There are 4 nested groupings, the coarsest first. Each group lies inside one group of the grouping before and may be the whole of it. The rows also spread widely along 12 directions, which tell nothing about the answers.
Some rows, each with its group in each grouping after it:
[ 23   3   7  21  12 -10  32 -18  -1  13  30 -15   2  23  -9   1  -2  23
 -15  11  -3  -1  17   7   2 -14  23 -25  24 -10 -30  -5  -2   3 -19  17
  22   1 -42   7   4]	kudim J933 J159 J613
[ -9   1   8  19   7  10  34   9 -11   7   1  12 -14  19 -11  19  24   7
   5  19  -1  16  -6   4  -4   7 -21  -9   6   7  -9 -26  -2  -9 -22  21
  16 -22 -16  15  11]	kudim J649 J743 J844
[ -1  23 -10  14   1   7 -36   4  -7  -4  25  13  11   9  34  -1   9  -3
   2  -3  16  19   5   0 -10 -18  10 -14  -1 -22  -8  -3  26   8  -8   8
  -5  -5  -3  -5 -12]	kudim J933 J509 J135
[ -8  26  -7  18   5  13  -8  40  -5  19   6  20 -16  14  18  26  21  -1
  11  10   2   3 -15   7  -3   4 -19  -3  -4  14   7 -23  -4  -1   4  12
  11 -20  14  11  21]	mota J642 J438 J218
[  9  12  -8   9  10  13   8  25  -6  24   9   9  -1  11   5  24  23  -5
  -7 -12  14   9 -20   9 -11   9   4 -14   4   9   6  -1   0  -7 -26   1
  14 -16   9   5 -18]	Bofan J655 J59 J563
[ -1  15   0  15  -2  17 -30  13  -8   1  27  -6  17  16  25   8  11  -3
  -6 -31  32  19  -5  -2 -11 -28   6 -15  -8 -23   2   0  11  10  -8   6
  16 -20   5  -4 -18]	kudim J710 J765 J392
[ 14   6   6  16  13  24  10  14  -4  15  27  29  16  21   4  21   2  22
   1  -4  10   4  14  17   6  -2 -13 -29   2 -16  -3   6  27  -1  -7  15
  13   2  -9  -7  14]	Bofan J242 J371 J143
[-14  26  17  10   1  11  12  15   7  -8   2   1  -9  16  -6  12  17  10
  14  21 -23  34  18  17  20  -4 -25 -14   0   4   5 -51  -8  -8  -9  21
  23 -29 -13   9  36]	mota J642 J783 J63
[  5  10  -5  18   9   0  14   5   7   3  24  18 -11  13  -6   3  23  13
   8  20  10   4   6   7   3   5  -6 -16   5 -15 -15 -13  17  -3 -22  13
   9 -12 -16  20  -4]	kudim J933 J159 J870
[  2  11  -2  19   3  -7   9 -18 -22  15   6  -5 -16  28  29   7  -7   1
 -13   0   6   5  -3   2 -10  -5  14   8  16  22  -3   3 -26  19 -13  13
  -9  -2 -23  -8 -13]	Bofan J242 J371 J869
[ 13   7  14  11  10  15  19  31  -1  22   9  -8   7  15 -17  26  -1  17
   1 -17   5  -8  -5  16   7 -10  -5 -29  -5  -3  -6 -13  -1 -11   5  13
  50 -10  -2   1  22]	mota J642 J438 J272
[ 17  -4   0  -1  -7  -2  -1 -24  -2 -10   7  19   3   9  -1  -7 -32  24
   8   9   6  -3  26  24  18  -1   7 -16  -8 -27 -15   8  29  -6  -8   7
   3  27 -24  -7  -7]	Bofan J655 J632 J321
[  1   6  12  12  -1  33  -9  18 -24  -9   3  16   8  17   2  31 -11  18
  -2   0   4  19   1   6   4 -22 -22  -3 -11 -14   1 -18   4   6  -1  13
  16  -8  -2   5  31]	kudim J649 J173 J147
[-16  29 -30   8 -13 -14 -10 -13 -15  19 -21  -6 -17  -6  56   9  -6 -24
  -6  29 -31  21 -13 -12 -17   1  19   5   3  41   1 -28 -25  14  -7  -8
 -21  -1  -9  -1  -5]	kudim J649 J743 J251
[  5  -5  -5   2  -7   5  28  -4  -1  21 -17  -9   0  13   6  16 -23   4
   0 -25  10 -14  -5  10   4   1   3 -19 -15   3   1   8  -6  -7  -9  -4
  28   7 -15 -15 -13]	kudim J710 J765 J723
[ -2  32  -1  11   1  -6 -35  -3 -15 -12  14 -13 -18  12  20  -7  10  -6
 -12  18  -4  29  -6   3 -11 -22  21  13  16   7  -7 -28 -18  14 -10  14
  -9 -18  -9  12  -5]	mota J67 J646 J584
[ 11  20  -1  14  -6 -19   4  -7   3   8  13   9  -9   9  10  -5  -8  17
  16  18  -3 -10  14  16  10  -3   1 -16   6   2 -23 -19   9  -1   7  22
  15   4 -22  -3  15]	Bofan J655 J59 J397
[-14 -23  10  -1  -6  -6  11 -11 -28  13 -13   4   4   1   3   8 -14 -11
   4 -21   3   6 -14  -1 -25   8   9 -19 -15   3 -11   3  23 -26 -13  -2
  11  21 -11 -11 -31]	mota J642 J438 J218
[  5   5  -6   8  -5  -1   4   1 -17   8  -8   5 -23   3   5  15 -14   6
  -1   9   8  -7 -21   2  -6  -1   0  10  -6  22  -7 -12 -22   8  -5   3
   8  -2  -2  17 -10]	Bofan J242 J371 J143
[  4  11   8   3  -5 -12 -33  -5 -34   4  10   7   7   0  14  -6   1 -12
  -6   4   6  21 -15   0 -32 -13  31  -7  11   6 -30  -5  25  -8  -4  21
  -6  11  -5  -4 -16]	Bofan J655 J632 J321
[ -6 -29   4  -3 -12  -4  21 -14 -34   1 -13  33 -10 -17 -21   7 -17  11
  13  43 -21   4 -10  -7 -18  10 -16  -8 -14   5 -36 -25  29 -30 -13  11
   3  22 -17  31   7]	kudim J710 J765 J392
[ -5  -3   8   6  -6  -5  15  -5 -14   1  -4  17 -14   8 -11  -1   5   4
  13  19   5   3  -6   6 -10   5  -9  -9  -1   0 -26 -14  18 -19 -11  23
  10   0 -19  10   0]	kudim J710 J765 J723
[ 12   7   0  22  11  14   9   8  -1 -15  11   5 -32  41 -10   7  14  19
  -1  -9  53 -10 -10  16  10  -5 -10  19   1 -23   0  13 -21  16 -23  16
  16 -27 -10  16 -22]	kudim J933 J509 J135
[ 20   9 -16 -15 -10   0 -16  -2 -14   8 -21  10  -1 -12   8   8 -33  -3
  -7  10  -7  -3 -11  15  -3   3  28  -6 -10   9 -10   3   9  -9  -5  -9
   0  28   2  -2 -14]	Bofan J655 J632 J321
[  1  -9 -23  10   7  -1  22 -13 -18  32   8  14   6  -4  21  16   1  -4
 -13  24 -20   9  -5  -9 -24  14  17 -26   8  10 -15  -3  18  -9 -28 -11
 -13  17 -17   6 -14]	kudim J649 J743 J844
[  0  13  26   5   3  23  -5   3  -4 -10  24 -17  28   8  -6  10   5   9
  -8 -20   1  48  14   6   4 -31   3 -30  -4 -15   0 -31   5  -1 -20   9
  32 -26  -8   2  -3]	Bofan J242 J371 J143
[ 11  10  -3  16   2  18  -2  12 -12  11  12   7  12  14  17  26 -14  15
  -6  -8   0   4   4   4   4 -17  -1 -16  -5  -9   0  -4   3  10  -2   3
  18   1  -8  -2  17]	kudim J933 J159 J613
[ -2 -15   8  17  -5   9  13 -12 -24  -2   3  -7   3  14   3  16 -20  17
  -4 -16  14   4  -3  -3  -3 -19  -7  -5 -12 -12  -7  -6  -6   6  -9   3
  21  -1 -18   4  -6]	kudim J649 J743 J844
[ 27  22   5   3   5  20 -28  17 -20   0  13  13   8  15   2  14  -9  13
 -15  11   3  14   1  20   0 -19  17  -3  12  -7 -12  -1   7   4   0  20
   5   2   0   1  20]	Bofan J655 J632 J321
[ 10  24  -2  12  10  18  -2  32  -6  24   9  -5  11  13   9  26  16  -2
 -13 -11   9   9 -17   7 -12 -13   9 -22   6   4  -6  -8   0   1  -2   9
  26 -18   5  -4  10]	kudim J649 J743 J251
[ 10  45 -19  21  -2 -22 -26  11   4  10  18   0 -24   8  28  -6  16  -1
   4  23  12 -12 -12   2  -6 -13  20   3  14  10 -25 -16  -7  19  11  20
   3 -12  -6  11   2]	kudim J933 J159 J613
[ 24  32  -8   3   7  -5 -36  -7   3  -9  34 -19  -5   9   8 -14  -1  11
 -19  21   6  11  13  17   3 -25  42  -4  19 -20 -21  -8  -2  13  -7   7
   0  -2 -13  12  -4]	mota J642 J783 J63
[  9 -21 -11  17  12  11  24  10  -4  25  25   8  13   3  -8  22   9  13
  -4 -22  32 -15 -16  -4 -15   3  -1 -34 -13 -24 -12  10  27 -11 -23 -11
  27   0   0  14 -32]	kudim J649 J743 J844
[  7   6   9   5   2  -4  -2  -7  -3   2  14  -6  13  13  -1  -4   0   3
  -1 -14  20   5   5  10  -8 -12  20 -30   3 -22 -26   4  30  -8  -7  14
  19   7 -20 -17 -16]	kudim J649 J173 J147
[-10  21 -10   2 -13  10 -20   9 -14   9 -18  18  11  -6  39  19 -17 -10
  10   0 -21  18   1   0  -4  -6  -2 -16 -18   9   7 -18  15   0   5  -3
   0  10   0 -16  13]	kudim J933 J159 J870

New rows, each followed by its group in each grouping:
[ -7 -19   7  11   8  23  47   6 -11  21   0  35  10  17  -4  35  -9  22
  11   9 -26  10  21  15  11  21 -36 -33 -11  -5   9 -10  25 -24 -17   4
  12  15 -21  -6  32]	mota J642 J783 J63
[-11 -27   7  13  -2  27  38  -2  -7   6  -1   9  21  12  -2  32 -17  20
   8 -30   8   9   9   2  10  -1 -33 -32 -32 -25  14  -5  16  -9 -21 -12
  31  -2 -12  -4  -6]	kudim J649 J743 J251
[-17   7   7  10  -3  39 -38  27 -32 -19   4  27   0  14  21  29   1   1
   4  -7  10  36  -7   2  -4 -15 -26  14 -22 -15  22 -16   6   4  -7   2
  -4 -15  19  12   9]	mota J642 J438 J218
[-14  17   0  -3 -10  19  -4  12 -13   1 -28  -6  -3   6  21  23   3 -21
  -3 -20  -4  39 -16   7  -4   2  -2   1 -14  23  30 -20 -22  -2 -28  -9
   9 -21  10  -7 -22]	Bofan J655 J59 J563
[ -2   0   3   2  -3  17  -3   6 -26   8   1 -10  11  -1   4  20  -1  -8
 -17  -5  -4  30 -16  -8 -22 -18  12 -12  -5   6  -6 -19  -5  -7 -23  -2
  14 -11  -1  14  -8]	kudim J710 J765 J723
[ 10  19 -19   4  -6  21 -29   9 -19  17   5   8  31 -10  46  28 -35   4
 -11   2 -30  16   8  -5  -4 -28  13 -24 -12  -1   3 -14   9  10   8 -13
   5  16   2  -9  25]	kudim J933 J509 J135
[-13  13 -15   9   2  -9  31   6  20  24  -3   4 -19  13   7  -1  40 -19
  11  -1  17   4 -13   6  -8  28   0 -23   0  12  -1  -6   6 -16 -33   5
  11 -22  -8   0 -37]	kudim J710 J765 J392
[ -9  11 -13  24   6  -8  41  -1   8  24   4   2 -19  18  14  12  22   0
   7  12  -4   4  -3  -2  -2  14  -8 -16   7  18  -2 -20 -15  -1 -28   6
  12 -20 -21   9 -10]	kudim J933 J509 J135
[ 14   7 -11   3  -9  -4 -13   4 -15  11   4  19   4 -18   7  13 -24  13
   4  29 -21  -2  -3   3  -2  -8   5 -13  -9   7 -21 -26  14  -7   6   2
   8  17   0  18  17]	Bofan J655 J632 J321
[-10  -2  21   4  -3  20  11   1  -9   0  -1  11  20  14   3  16  -6   5
  10 -28   7  26  10  12   4  -4 -17 -29 -16  -9   9  -7  21 -10 -13   8
  22  -4  -9 -19  -8]	Bofan J242 J371 J143
[-15   8   5  18  -1   5 -14  13 -14  -3  16  10 -10  10   9  11  16   4
  10   2  12  17  -9  -1  -8  -7 -17   0  -8  -7  -1 -24   5  -1  -7  11
   7 -18   2  17  -1]	mota J642 J783 J63
[ -3  10   1  -1  -3   8 -12  17  -6  -2  -1  11   5 -12  -7   7  11  -4
  10   7   6  14 -15   4 -11  -5  -1 -21 -13 -10 -17 -24  28 -17  -6   7
  21  -8   7  11  -6]	kudim J649 J743 J844
[ 19  10  -2   7   9   2   3  20 -35  44   1  -2   4  11   8  23   4 -11
 -27   2   0  -5 -34  -1 -40  -9  33 -12  23  29 -30   9  -2  -9  -1  19
  11   6  -4  -4   9]	kudim J710 J765 J723
[-20  -4  15  13  -5  20   6   6 -15 -14  -6  18   1  20   5  17  10  -1
  15 -22  19  26  -2   3  -1  -1 -27  -7 -20 -16  12  -8  16  -6 -22   9
  13 -14  -7  -4 -14]	kudim J933 J159 J613
[ -3 -11   2   5  -2   7  29 -18  -8  -4  -4   7 -13  17  -9   4  -1   8
   0  12   4  14   5   9   2   8  -5  -6  -3  -7  -5  -5   1 -10 -35   5
   3  -3 -25  11 -16]	kudim J710 J765 J723
[-13   8   7 -19 -16  -1 -24 -15 -14 -12 -17  -4  15 -14   7 -14  -4 -26
   2  -3  -6  40  -3   3 -20  -8  27 -23 -11  -5 -16 -15  33 -24 -20   3
   2   7  -9 -11 -32]	kudim J710 J765 J723
[  7 -37  17   1  -2  14   7  -3 -43 -14   7   6   7 -21 -45  19 -17  24
  -8  21  -1  13 -21 -13 -22 -20  -5  -6 -16 -18 -38 -30  17 -20 -19   1
  26   5  -4  52  -3]	kudim J649 J743 J844
[ -1  10 -11  11  -7  -6  -1  -4  -3  14  11  10  -1  -7  20   8 -10   7
   8  10  -5   0  -1  -2  -3  -2  -1 -18  -9  10  -9 -20   6   2  -2  -1
   7   3  -5   9  -6]	Bofan J242 J371 J143
[  1  -6   2  10   1   2  36  -3   7  -4  -8  -3 -25  20 -22   6   6  14
   9  -5  30 -11  -9  14  11  10 -12  -3 -11 -12  -6  -3  -8  -5 -22   5
  28 -16 -16  12 -24]	kudim J649 J743 J251
[  7  27  13  -8  -6  -7 -17 -22   5 -23   5 -26   0   4  -3 -17 -17  10
  -5  22 -23  31  30  22  18 -24  28 -13   6 -12 -16 -33  -3  -1  -6  12
  13   0 -29   0  11]	mota J642 J783 J63
[-30   5  10  20  -7   1  19 -13 -10 -17   0  -4 -22  15   2   8  20   1
  10  21  -7  42   1 -10  -1  -4 -23   5  -3   8   0 -51 -20   2 -33  13
   4 -34 -20  26  -5]	kudim J649 J173 J147
[ -1  13  -9   5  -6 -17 -22  -9  -6   9  26 -36   8 -23  15  -2  -7  -5
 -13   7 -19  21  -7 -16 -16 -27  37 -22  -4   4 -20 -43  -9   0 -11 -16
  18  -6  -3  29 -21]	mota J642 J438 J218
[ 26  39 -19   1   6   9 -22  13  12   1  13  -4  -2   3   9   2   0   9
 -12  27  -1   4   6  19  10 -15  26 -12  10 -11 -15 -12   0  11  -2   3
   9  -7  -3   9  12]	kudim J649 J743 J251
[  8  -9  17  17   5   5  20 -20  -9   6  37 -23  24  21  -5   3  -4  19
 -17 -14   5  21  20  -1  -5 -29  15 -33  10 -24 -20  -9   7  -1 -24  13
  27  -8 -34   4  -5]	kudim J710 J765 J723
[-20  29   7  14  -3  12  -3  -8  -1 -10   7   3  -5  34  32  -3  23  -9
   3   8  -4  49  23  10   6  -6  -7  -7  11  -1  11 -19  -2   8 -24  24
  -9 -27 -24 -16   4]	kudim J710 J765 J392
[-14  15   3 -12  -6   2 -10 -13 -20  -2 -27  16  -8   7  21  -3   0 -26
   2   4  -5  33  -4  13 -15  16  15  -4   0  20   2   0  13 -11 -22   9
 -20   9  -9 -24 -29]	Bofan J242 J371 J869
[ 25  34   8 -11   8  27   6  26   4  -8 -19   2 -13  17 -29  17  -1  11
 -10  33 -13  15   4  35  21  -5   8  -6  11   2 -12 -21 -10  -6  -9  21
  24 -11  -9   5  37]	kudim J649 J173 J147
[ -3   8  20  14  12  19  -3  27 -15   2  15   1   3  16 -12  19  22   4
  -4 -12   7  25 -13   7 -11 -13 -11 -15   2  -5  -1 -23   5 -10 -14  18
  26 -27   1   9   6]	mota J67 J646 J584
[ -3  18  -1  17   7   1   4  17   2  21  10  -1  -7  26  19  12  13  -2
   5 -20  18  -4  -5  12  -2   2   2 -16   0   1   3   2   1  -1  -1  11
  18  -9  -5 -15  -6]	mota J642 J438 J218
[-10 -11   8   5   3   9  -4 -11 -25  -3   7   4   0  17  10   6   0  -5
  -8 -11  10  26  -1   3 -16  -1  11  -6  -3 -11  -1   5  13  -9 -28  -1
  -5   6 -12   0 -29]	mota J642 J438 J218
[  7  14 -17  24   4  -1   7  40 -22  46   7  24 -15  -1  17  38  15   3
   3  14  -3 -18 -39  -7 -23   7 -15  -2   3  39  -8 -22 -12  -2   5  10
  15 -11  18  22  20]	Bofan J655 J59 J563
[ 12  22   9   5   3  20  17  21  -6  19  -9   8   3  25   2  21  -5   8
  -3   7 -13   7   7  22   9  -6  -5 -19   8  11  -5  -8  -2  -6   3  25
  24  -5 -14 -17  42]	kudim J710 J765 J392
[  0  19   1  -3  -7   0 -11  -7  -5  -9 -14 -20 -16  13  11  -1 -18  -3
  -5  -1  -1  12   1  16   8 -10  20   5  -5   4   3 -12 -22   4  -6   0
  10  -2 -11  -3 -10]	mota J642 J438 J218
[  5   3  18   3   7  24   4  19 -25  10 -11  -7   2  28  -1  28  -6   0
 -15 -30  14  11 -13  18  -7  -8   4  -4  -1   3   8  11  -9  -6  -8  10
  22  -3  -3 -18   2]	mota J642 J783 J63
[-19  -6   3   2 -12   2 -24 -14 -28 -20  -7  24 -12   4  16   0 -13   0
  13   7   8  17  -1   4  -9   1  -9  10 -18 -13  -1  -5  21  -7  -8   3
 -17  14  -7   1 -15]	mota J642 J783 J63
[ -2  -1   8   0  -1  25   4   5 -17  -7  -6   6  -2  13  -7  15   2   1
  -7   2   3  28  -4   7  -3  -6  -6  -4  -8  -6   0 -12   0  -8 -26   7
  12 -13  -5  10  -3]	kudim J710 J765 J392
[ -3  -4   3   9  -6   1   8 -16   1 -21   3  -2 -16  15  -9  -3  -5  14
   8  -2  28   4   3   7   9  -5  -6   0 -13 -24  -9  -9   2   2 -21   4
  13  -8 -18  13 -26]	kudim J649 J173 J147
[  2  25  -6 -12  -9   2 -12  12   5 -14 -16   1 -26 -10 -15  -7  13  -9
   6  33   0  17 -15  12   1   1   8   3  -6   6 -16 -33  -4 -12 -17   9
  13 -19   4  28  -9]	kudim J710 J765 J392
[ -4 -17  19 -17  -2  22  24 -20  -9 -40 -26   3 -13   5 -45  -1  -4   9
  -1  20   1  39   8  21  13   8  -5  -1 -14 -24  -6 -17   8 -22 -49   0
  11  -7 -21  20 -24]	kudim J649 J743 J251
[ -1 -10   7   4   5   1   7 -13 -18   4  10  -2   0  14   0   3  -2   0
  -9  -6   7  15   1   6 -13   1  18 -14   2 -11 -11   5  13 -12 -25   1
   3   9 -17   0 -26]	mota J642 J438 J218
[-13  24 -23  23  -5  10 -13  16  -2  15  18  10   2  -3  41  26   9   1
   5  15 -12  19  -3 -16  -3 -12 -15 -13 -11   7   8 -41  -3  14  -5  -7
   1 -19   7  18  13]	kudim J649 J173 J147
[  5   7 -10  20  -9  -4 -16  17 -10   1  19   4  -8 -15   1  15  -5  18
  10  11  10 -12 -21 -15  -6 -23 -10  -3 -19  -6 -21 -36  -2   8   8   1
  28 -11   7  43   4]	kudim J933 J159 J613
[ -3  24  -8  22  -7   6 -13  14   7   7  20  11   6  11  30  15   2  12
  15  -7   6   9  10   6  15 -12 -18 -16 -13  -7  11 -24   3  12   4   7
  15 -17   3  -1  10]	Bofan J655 J632 J321
[ -4  10  18   0  -3  -7  -9  -8 -20 -13  -6   9 -18  15  -6 -10  -3   1
   9  20  -2  13   3  18  -4  -2   8   2   6  -2 -24 -12  14 -13  -1  27
   2   8 -20  -1   5]	mota J642 J438 J218
[ 12   3  -6  12  -7 -18  14 -11 -16  25  -8 -14 -12  13  19  10 -24   5
  -5 -16   8 -20 -14   5  -8  -3  16  -1   2  22  -8   5 -22   7  -1   3
  17  11 -15 -11 -15]	Bofan J655 J59 J563
[-15  -1  -4  16  -5  14  24  -1  -8  16 -11  10   6  17  27  25  -9   3
   9 -16  -2   8   5   3   4   4 -21 -20 -15   2  14  -6   4   0  -9  -1
  12  -1 -14 -20   3]	kudim J649 J743 J844
[-11  16  -6  -4 -17   4 -24  -3  -9 -20  -9  12 -13  -7   9  -5  -3  -4
  12  26  -3  23  -2   3  -1  -8  -4   4 -15  -4  -8 -30   9  -5 -10   7
  -3  -8  -2  19  -4]	kudim J710 J765 J723
[ -1  25  -1  24   4  16 -29  11 -21  14  25  28  10  30  49  15   4   3
  -1 -12  18  13   6   7 -10 -13  -4  -8   8  -2   5  12  18  20   8  21
 -13   0  -3 -27   9]	Bofan J242 J371 J143
[  1  12 -12   8  -5 -11  -8   2 -26  38  -6   7   1  -3  37  15 -13 -15
  -6  -6  -3  -7 -24  -6 -30   0  21 -13   2  36 -13   2   3   1   8   3
  -2  17  -1 -16 -12]	Bofan J242 J371 J143
[-12   1  -8  16  -9 -10  33 -25 -10   3 -16  -9 -29  15  17   9  -7  -1
  -1  15 -13  13  -3  -6   1   7  -1   9  -1  22   3 -21 -35   9 -30  -2
   0  -8 -29  13 -16]	kudim J933 J159 J613
[  6  19   5  13  10   1   7  28  11  15  26  -2   0   2 -16  11  23  15
   8  11  -1   2  -1  11   3  -6  -7 -30   1  -6 -17 -35  11 -14  -1  15
  37 -20  -1  21  18]	mota J642 J783 J63
[-10   7   7   8  -1  15 -14  10 -21   4   8  27  10   4  17  14   7  -3
   7  -3   6  25  -5   2 -15  -2 -10 -16  -7   1  -2 -10  26  -6  -9  11
  -1  -2   3  -4  -5]	Bofan J242 J371 J143
[ -8   7   1  12   0 -10   8 -24  -6   6  19   7   2   9  19  -6   3   3
   4  11  -7  22  17   1  -6   1   5 -21   6   2 -11 -16  15   0 -21  11
  -7   1 -25  -3 -16]	Bofan J242 J371 J869
